Every row belongs to one group in each of 4 separate groupings. Each group adds its own fixed numbers to the row, and there is some noise. The rows also spread widely along 14 directions, which tell nothing about the answers.
(in the rows, 128 means zero)
Known rows, each followed by its group in each grouping:
[113  95 104  89 132 142 105 143 121 148 146 127 120 116 188 128 146 149
 166 109 134 101 132 109 103 172 105 138 128 140 149  96 138] : k_872 k_92 (1) k_17
[179 138 112 124 112  74 191 191 174 122 118 166 117 101  94 125 128 114
 160  69 119 135 116 125 141 138 176 109 121 131 113 105 101] : k_226 k_718 (4) k_901
[146 117 103 124 103 125 116 175 177 105 161 113 128 150 149 137 117 141
 101 151 103 178 131 169 121 184 152 133  94 171 125 145  95] : k_160 k_990 (5) k_901
[108 127 104 117  79 141 108 100 101 110 131 184 121  99 131 111 134 129
 129 110 155 132 155 137 139 112 165 152 130 125 139 105 131] : k_872 k_263 (1) k_684
[122 107 114 124 121 136 119 126 127 128 126 138 132 141 117 139 124 146
 118 143  98 135 146 109 136 136 127 122  95 147  87 145 126] : k_124 k_893 (3) k_17
[148 178 157 164 131  49 166 117 171 185 142 113 102 124 151 111 128 160
 106 159 118 161  86 117 121 126  91 124 100  78 149 119 116] : k_160 k_718 (0) k_186
[125 110 111  80 160 131 131 157 109 155 131  84 122 138 139 168 160  98
 176  80 134  76 108 103 119 169  93 124 155 150 129  83 135] : k_468 k_263 (2) k_186
[138 135 147  94  90 127  96 129 115 106 120 128 117 149 100 146 142 101
 126 137 104 136 149 130 145 124 169 148 109 157  93 103 143] : k_226 k_213 (5) k_684
[153 125 157  82 101 118 156 111  80 140 143 135 103  93 148 126 137 130
 119  65 122 111 125 109 142 147 125 147 122 151 106 101 140] : k_468 k_213 (3) k_684
[114 121 163  95 125 119  57  91 100 143 158  55 121 130 175 146 116 110
  55 112 151 128  91 116 113 166  84 107  97 147 114 144 135] : k_124 k_990 (2) k_684
[119 162 105 167 147  94 167  78  89 141  99 151 106 181  77 156 135 161
 147 182  88 146 141 142 141 114 115 171 125 101  99 133 117] : k_160 k_893 (0) k_17
[149 139 157 110 120 100 110 138 139 104 104 132 144 114  87 127 103 100
 107  76 148 150 115 105 115 111 148  90 102 124  82 169 116] : k_468 k_92 (4) k_684
[120 118 108 162 132 137 163 124  95 115 116 167 140 114 109 123 124 181
 117 111 105 145 152 131 124 111 124 132 150 130  92 167 112] : k_124 k_893 (2) k_684
[ 96  64  96 136 149 167  75  99 108 131 119 122 148 146 154 150 140 148
  88 151 126 112 126 162  96 164 104 118 138 141 149 155  99] : k_468 k_213 (5) k_186
[142 164 175 158 144  70 134 128  93 127 105 110 163  97 107  99 158 135
 108  97 136 134 120 138 104  79 141 110 196 100 113 135 122] : k_226 k_263 (4) k_684
[119 129 103 164 140 131 176 161 115 164 139 124 130 111 152 106 148 179
  91 149 129 126 135 120 141 116  98  97 166  95 117 126 123] : k_124 k_92 (4) k_186
[129  86  67 147 140 190 151 134 128 118  76 182 145 123  87 131  94 112
 115  99 150  99 140 167 132 129 162  87 162 120 130 155  68] : k_160 k_263 (2) k_901
[ 83 137  94 167 114  93  81 142  83 144 140 115 168  88 151 105 160 169
  70 122 176 146 130 113 110  88 113  69 171 107 112 155 124] : k_160 k_893 (0) k_17
[143 120 122 123 123 117 122 120 149 169 105 143 103 125 130 117  90 154
  85 139 101 140 110 115 120 150  96 101  78 106 100 152 110] : k_226 k_718 (2) k_901
[133 172 115 101 127 110 121 155 107 126  84 127 124 153  56 148 135  89
 168 110 145 120 135 122 143 104 156 126 162 111  84 102 134] : k_226 k_213 (4) k_684
[ 99 139 103 113 112 141 110  96  80 113 190  86 106 166 164 164 150 128
  93 164 120 150 144 161 154 161 123 176 125 166 127 120 146] : k_124 k_718 (3) k_684
[162 136 163 112 121 123 153 139 136 132 120 111 132 132 128 112 131 120
 118 119 111 121 132 137 138 129 155 122 148 136 103 103 117] : k_124 k_990 (3) k_17
[114 133  76 157 104 125 144 119 120 122 127 175 119 154  94 141 147 141
 127 165 124 138 154 166 150 123 169 155 144 120 138 102 113] : k_160 k_213 (1) k_901
[117 157  93  78  95  82  85 129 159 122 133 140 105 155 119 160 131  97
 223 113 149 133 124 100 117 153 147 170  77 133 131  85 141] : k_160 k_92 (0) k_17
[146 113 129 128 134 137 169 144 155 149 122 158 117 118 136 125 137 134
 135 105 124 105 122 133 130 151 133 118 146 114 152 100  99] : k_468 k_893 (1) k_684
[118 163 128 134  73 105 119 129 139 149 168 131 116 107 182  89 160 182
 112 167 120 161 151 132 124 105 139 169 137 111 139  84 147] : k_160 k_92 (2) k_186
[105 117  67  80 145 195 110 141 117 159  76 145 100 173  74 154  94 117
 192 144 116 102 140  80 140 142  74 128  92 116  67 137 140] : k_124 k_263 (4) k_186
[133 165  80  88 106 153 129 216 163 103 158  87 134 148 132 132 124 111
 138 123 157 165 146 161 144 153 158 137 166 149 119 122 114] : k_468 k_263 (4) k_186
[127  62 144 105 115 137 108  64  88 215  97 155 100 100 166 123 171 111
  74 129 129  26 116 102 145 139 125  78 124  95 136  39 130] : k_226 k_92 (3) k_17
[106 104  71 129 106 141 121 132 137 114 149 150 125 142 146 138 152 150
 129 141 138 127 149 162 129 153 158 151 145 137 147  96 111] : k_124 k_92 (1) k_186
[120 175 131 103 109  65 100  74 111 173 128 118  85 140 131 139 103 127
  83 132 147 158  91 106 128 148  73 122  75  79 105 135 128] : k_468 k_718 (5) k_684
[105 145 129 147  85 125  99 105 147  80 158 152 142  86 167 108 131 133
 137 136 140 155 140 133 129  90 143 181  99 148 171 139 141] : k_226 k_990 (2) k_186
[115 126 144 194  96 142 134  99 156 140 142 179 148  82 190  65 142 184
  84 187 111 149 156 142 128  75 134 138 131  93 180 141 128] : k_226 k_718 (2) k_17
[125 123 114 127 112 118  91 101 114 120 125 137 130 100 157 101 120 139
  98 105 151 132 117 163 102 134 139 128 142 117 146 144 100] : k_226 k_718 (4) k_901
[119 120  92 134 104 174 152 150 107 137 122 171 106 144  96 139 148 141
 123 179  86 137 178 111 181 105 147 132 111 134  79 110 151] : k_872 k_893 (4) k_684
[152 129  85  84 104 133 150 146 108  99 103 162 111 127 111 133 102 137
 171  64 138 129 143 158 129 160 167 158 145 151 101 125  94] : k_226 k_213 (0) k_17
[117 166 146 101 136 178 146 113  38 143 157  69 100 140 171 129 135 130
 113 144 124 116 144 133 154 131  73 170 166 138 116 121 157] : k_160 k_263 (5) k_684
[130 116 156 145 136 135 131 109 135 141 125 135 129 114 137 134 131 106
 134 121 130 110 112 109 127 124 116 117 103 128 155 134 126] : k_160 k_263 (0) k_684
[130 134 129 144 122 122 140 154 113 153 123 123 125 118 134 107 156 150
  95 159 107 123 138 128 143 111 120 107 152 114 111 105 135] : k_226 k_990 (1) k_901
[ 88  87  79 185 122 123 128 168 114 196 143 153 146 107 170 109 192 214
  95 166 113 123 144 105 118 131  94  72 160 100 128 112 138] : k_124 k_213 (0) k_684

New rows, each followed by its group in each grouping:
[118 187 133  97 121  93 110 145 102 116 107  99 135 110  89 131 122  81
 149  88 176 131 113  75 143  76 101 106 128 109  85 135 149] : k_468 k_990 (5) k_186
[138  87 127 116 166 159 155 161 132 134 111 118 128 149  83 180 142  69
 146 116  95  87 122  77 158 128 113  81  94 160  98 132 144] : k_468 k_718 (2) k_901
[135 104 111 158 154 130 206 165  79 144 121 133 139 108 123 126 174 172
 140 104  93 103 144 112 139 116 110 111 180 139  96 115 129] : k_124 k_263 (0) k_186
[129 122 157 114 162 154  99 146 201  79 135 100 168 113 139 125  72  95
 193 100 136 144 107  95  89 137  99 142  71 168 161 206 122] : k_124 k_263 (3) k_186
[ 86 166  95 148  99 139  77 188 125 108 174  89 165 129 181 103 184 156
 136 174 152 170 163 164 113 102 152 143 201 141 153 112 145] : k_160 k_990 (0) k_684
[126 194 160  94 134 110 115 125 100 138 136  61 117 113 155 126 137  58
 147  87 199  89 100 126 141 118 122 128 184 107 167  85 139] : k_226 k_263 (0) k_684
[112 148 103 129 117 136 145 178 113 156 160 100 127 124 154 117 155 150
 112 145 136 130 146 105 159 124 109 108 158 121 104 111 143] : k_124 k_893 (4) k_17
[119 146 113 149 124  71 143 130 122 155 136 148 111 107 137 126 119 171
 113 133 124 166 120  87 124 131  91 112  82 101 107 153 139] : k_872 k_92 (0) k_684
[111 107  72 102 110 151 113 138  82 146 134 146 111 110 169 115 136 172
 160 100 136 111 137 133 109 163 107 148 149 141 129 113 123] : k_160 k_213 (0) k_901
[121 156 182 130 134 107 106  73  89 117 163  61 125 160 132 159 152  82
  68 185 111 142 129 126 165 104 134 144 103 150 120 127 166] : k_872 k_718 (3) k_17
[155 176 120  90 114 140 155 213 172 149 127 122 126 107 154  73 120 148
 221  99 127 133 143 122 103 135 129 156 182 115 138  91 127] : k_160 k_263 (2) k_901
[148 120 133  85 124 172 172 104  63 106 146 120  90 118 149 151 115  98
 110  69 136 104 136 153 165 152 145 158 147 169 122 110 124] : k_872 k_718 (2) k_684
[132 142 143 118 147 131 127 150 127 131 128 102 129 125 138 130 140 107
 150 116 132 118 119 122 125 123 118 127 145 131 137 124 134] : k_226 k_718 (4) k_684
[132 152 127 165 111 105 185 141 104 148 165 123 139  91 153 112 146 147
  61 129 144 143 134 133 163 108 130 106 155 118 131 131 123] : k_160 k_263 (3) k_17
[124 192 138 168 181  47 183 130 132 137 153 106 131 102 140 124 125 138
 187 121 127 153  99  92 115 111  65 153 123 102 168 156 147] : k_872 k_718 (3) k_901
[126 140 121 144 129 159 163 141 123 127 140 137 122 122 118 142 105 110
 108 124 154 133 127 122 163 118 120 119 115 127 134 156 123] : k_160 k_213 (4) k_684
[121 115 105 139 133 106 127 122 114 109 144 132 145  98 139 134 129 118
 118  95 156 123 121 144 121 142 150 122 141 143 159 138 111] : k_872 k_213 (3) k_901
[ 92 137  82 159 129 144 107 142 124  96 113 143 169 150 102 125 144 141
 171 158 132 148 168 137 120  94 146 137 160 126 123 157 130] : k_124 k_263 (0) k_17
[145 108 155 138  97 139 119 179 148 153 126 124 142 115 124 117 161 108
  56 148 116 125 135 111 155 102 161  51 124 133  96  99 128] : k_160 k_990 (5) k_684
[114 145 130 130 133 116  93 179 172 139 148  90 152 133 155 118 154 115
 144 137 146 138 122 120 108 131 125  97 154 117 154 114 129] : k_124 k_718 (5) k_684
[ 96 107 119 116 112 147  75 106  99  98 142 133 148  86 181 114 175 121
 190 102 147  92 140 129 105 111 136 174 153 161 182 100 148] : k_226 k_263 (0) k_186
[132 133 183 135  92 135 144  77 144 112 183 151 131  51 209  92 128 109
 115  95 158 120 119 124 140 120 132 164 102 136 217 128 135] : k_468 k_263 (3) k_684
[151  77 155 122 118 147 144 100 127  68 146 158 141  89 144 130 120 111
 156  57 107 109 130 128 117 147 156 162  97 194 149 151 117] : k_124 k_263 (2) k_901
[145 179 144 186 120  69 152 138 181  96 113 162 161 114  87 106  99 148
 114 142 125 197 131 154 117  90 169 135 126 103 137 180 100] : k_226 k_213 (3) k_684
[139  89 156 126 115 150 103 129 164 134 135 139 135  84 173 105 144 112
 127 115 120  85 123 118 121 129 148 115 117 144 172  98 122] : k_226 k_893 (2) k_901
[108 153  97 154 125 146 175 125  99 151 122 162 112 111 137 107 121 164
 129 134 140 125 144 118 152 110  93 129 156  85 128 132 120] : k_124 k_893 (5) k_684
[140 133 153 104 156 163 140 139 102 107 119  97 136 147 139 128 122 127
 165 124 107 118 145 132 113 129 115 158 151 150 115 143 129] : k_160 k_92 (5) k_17
[171  77 177 139 127 138 127 174 206 104 117 139 159 124 115 113 139 116
 138 132  60 134 135 109 112 126 169  91  86 169 116 141 116] : k_124 k_718 (5) k_901
[106 155 112 151 120 137 105 143 184 116 142 133 135 136 150 107 124 118
 156 200 132 151 150 126 130 109 135 143 109 104 177 131 140] : k_872 k_92 (5) k_901
[132 112 122 134 137 138 152 112 106 127 128 137 111 135 145 131 146 166
 140 155  79 129 147 142 126 141 121 171 133 144 127 112 121] : k_872 k_893 (5) k_186
[ 80 120  83 147 124 101  87 102  95  69 154 121 153 148 102 186 197  49
 163 116 168  99 135 147 149 110 183 139 157 158 171  90 139] : k_124 k_718 (5) k_901
[118 172 112 138 101 133 126 145 108 133 141 119 131  94 151  84 117 134
  46 116 197 155 137 162 145  95 153  88 196  87 133 132 109] : k_872 k_718 (1) k_684
[ 82 133 115 140 151 137  68 123 174 125 156 107 128 184 127 169 136 110
 188 232  92 148 135  87 124 141  84 173  45 145 166 145 178] : k_872 k_213 (1) k_901
[126 171 128 130 103 120 118 124 114 127 124 129 133 137 114 106 119 147
 120 150 128 167 149 136 127 101 135 150 135 113  98 148 130] : k_160 k_263 (4) k_17
[124  85 106 136 109 209 147 157 148 130 161 152 131  99 202  90 139 162
 132 140 106 111 160 139 134 139 131 136 144 151 166 120 126] : k_124 k_718 (2) k_901
[126  95 170 167 137 124 104  79 125 102 108 140 158 117 133 123 166 134
 125 153  88 113 132 147 104  91 149 154 132 147 153 123 128] : k_226 k_990 (2) k_186
[116 137 101 122 113 122 127 125 108 137 139 128 117 128 139 120 135 141
 122 140 130 123 141 127 138 133 128 132 137 120 117 110 135] : k_124 k_92 (3) k_901
[116 146 111 136 125 123 123 142 152 131 131 124 142 139 118 131 152 116
 133 163 125 140 136 128 140 100 139 127 135 119 135 116 135] : k_468 k_718 (3) k_186
[148 146 131 137 144 155 182 160 111 141 100 125 127  96 128  95 120 114
 131 107 143  91 132 127 152 102 126  97 182 103 134 125 114] : k_226 k_263 (0) k_901
[138 127 118 132 154 113 121 135 146 149 112  87 127 184 110 157 128 116
 101 141 129 127 110 171 112 180 138  98 158 116 124 124  86] : k_124 k_263 (0) k_684
[128 138 136 125 108 130 121 122 163 132 138 133 123 112 150 117 110 127
 126 132 144 140 117 109 133 125 114 132  88 122 152 143 127] : k_468 k_213 (0) k_186
[138  53  62 137 173 133 175 195 126 164  95 145 142 149 125 140 178 207
 163 106  71  95 147 154  80 181 127 106 207 136  97  88  88] : k_124 k_92 (2) k_186
[164 138 155  78 120 164 133 128 105 102 107 115 112 137 110 119 100 111
 148  93 102 127 141 139 124 123 149 157 134 163  83 132 122] : k_160 k_718 (2) k_901
[131 194 108 104 130  96 147 160 116 178 120  89 101 151 121 120  99 141
 108 123 154 148 115 124 133 157  83 105 159  75  88 123 113] : k_124 k_263 (5) k_684
[130 150 136 133 133 123 122 128 123 123 102 133 136 134 103 127 108 137
 123 127 121 145 134 134 119 112 128 135 140 117 110 152 121] : k_226 k_213 (2) k_684
[144 116 131 134 133  63 126 119  75 139 110 110 130 138 102 145 179 132
  92 120  94 113 123 151 118 144 147 111 164 131  94  94 115] : k_226 k_263 (5) k_901
[115 120 134 115 138 122  93 132 136  93 131 116 154 139 106 161 145  86
 187  91 132 119 127 113 107 130 144 143 125 163 135 128 137] : k_124 k_263 (2) k_684
[118 151 145 116 130 145 132 104  51 160 136  80 110 118 139 128 123  99
  17 142 166 109 130 123 178 106 116  78 156 103  95 122 143] : k_872 k_92 (3) k_684
[146 130 148 136 115 106 190 161 133 113 144 175 139  58 141 104 152 129
 177  75 125 122 145  91 140  95 160 134 134 139 143 103 146] : k_872 k_92 (3) k_684
[140 124 162 167 157 162 172 113 134 128 102 150 138 104 118 114 104 110
 114 131 127 108 124 126 145  98 117 115 125 108 152 169 113] : k_226 k_263 (4) k_684
[131 156 108 126 114 106 135 150 131 128 152 114 123 114 157 109 136 128
 143 122 147 139 132 145 129 142 145 137 154 124 156 109 123] : k_872 k_263 (0) k_901
[150 124 164 137 129 128 167 109 131 160 117 159 105  98 124 111  96 139
 117 118 112 114 108  81 139 122  86 119  74 111 125 144 130] : k_160 k_213 (1) k_901
[115 110 113 162 125 140 152 170 105 134 158 128 146  81 168 107 163 157
  98 134 119 127 148 112 146 106 120  99 153 141 131 127 147] : k_872 k_990 (2) k_901
[153 134 136 158 109 124 179 136 174  78 163 158 141  73 167  97 104 120
 125 105 141 152 131 164 142 130 176 148 118 151 192 145  99] : k_872 k_990 (3) k_901
[100 170  62 145  92 141 144 170 153  79 176 138 145 122 132 130 137 110
 142 158 163 173 170 165 171 105 187 165 152 145 166 121 130] : k_872 k_263 (3) k_186
[134 155 119 116 139 143 113 175 160  99 113  85 153 133 111 131 111  79
 117 110 168 132 123 157 130 106 164 101 176 132 131 137 101] : k_226 k_718 (2) k_186
[159 137 132 106 123 144 146 147 154 115 131 122 117 119 148 111  94 109
 136  93 140 131 116 157 120 154 143 130 133 137 148 134  90] : k_160 k_718 (5) k_901
[134 149 128  97 139 113 121 114 148 124 108 123 117 106 115 141  91  64
 165  67 187  95  84 112 128 135 117 127 108 113 157 130 108] : k_226 k_263 (4) k_186
[131 129 151 147 119 122 157  95 117 142 150 135 114 110 148 143 148  99
 103 134 132 106 115 128 161 122 131 131 109 133 160  97 131] : k_160 k_990 (3) k_684
[113 188 155 138 129 189 138 141 101 146 141  69 135 151 159  97 147 111
 105 209 137 122 166 145 167  77 115 140 198 102 144 111 152] : k_160 k_263 (5) k_17
[156 152 154  93 118 159 148 138 125  95 125 116 121 116 139 121 109  78
 147  83 152 110 134 160 145 133 161 152 162 145 152 114 109] : k_226 k_263 (5) k_684
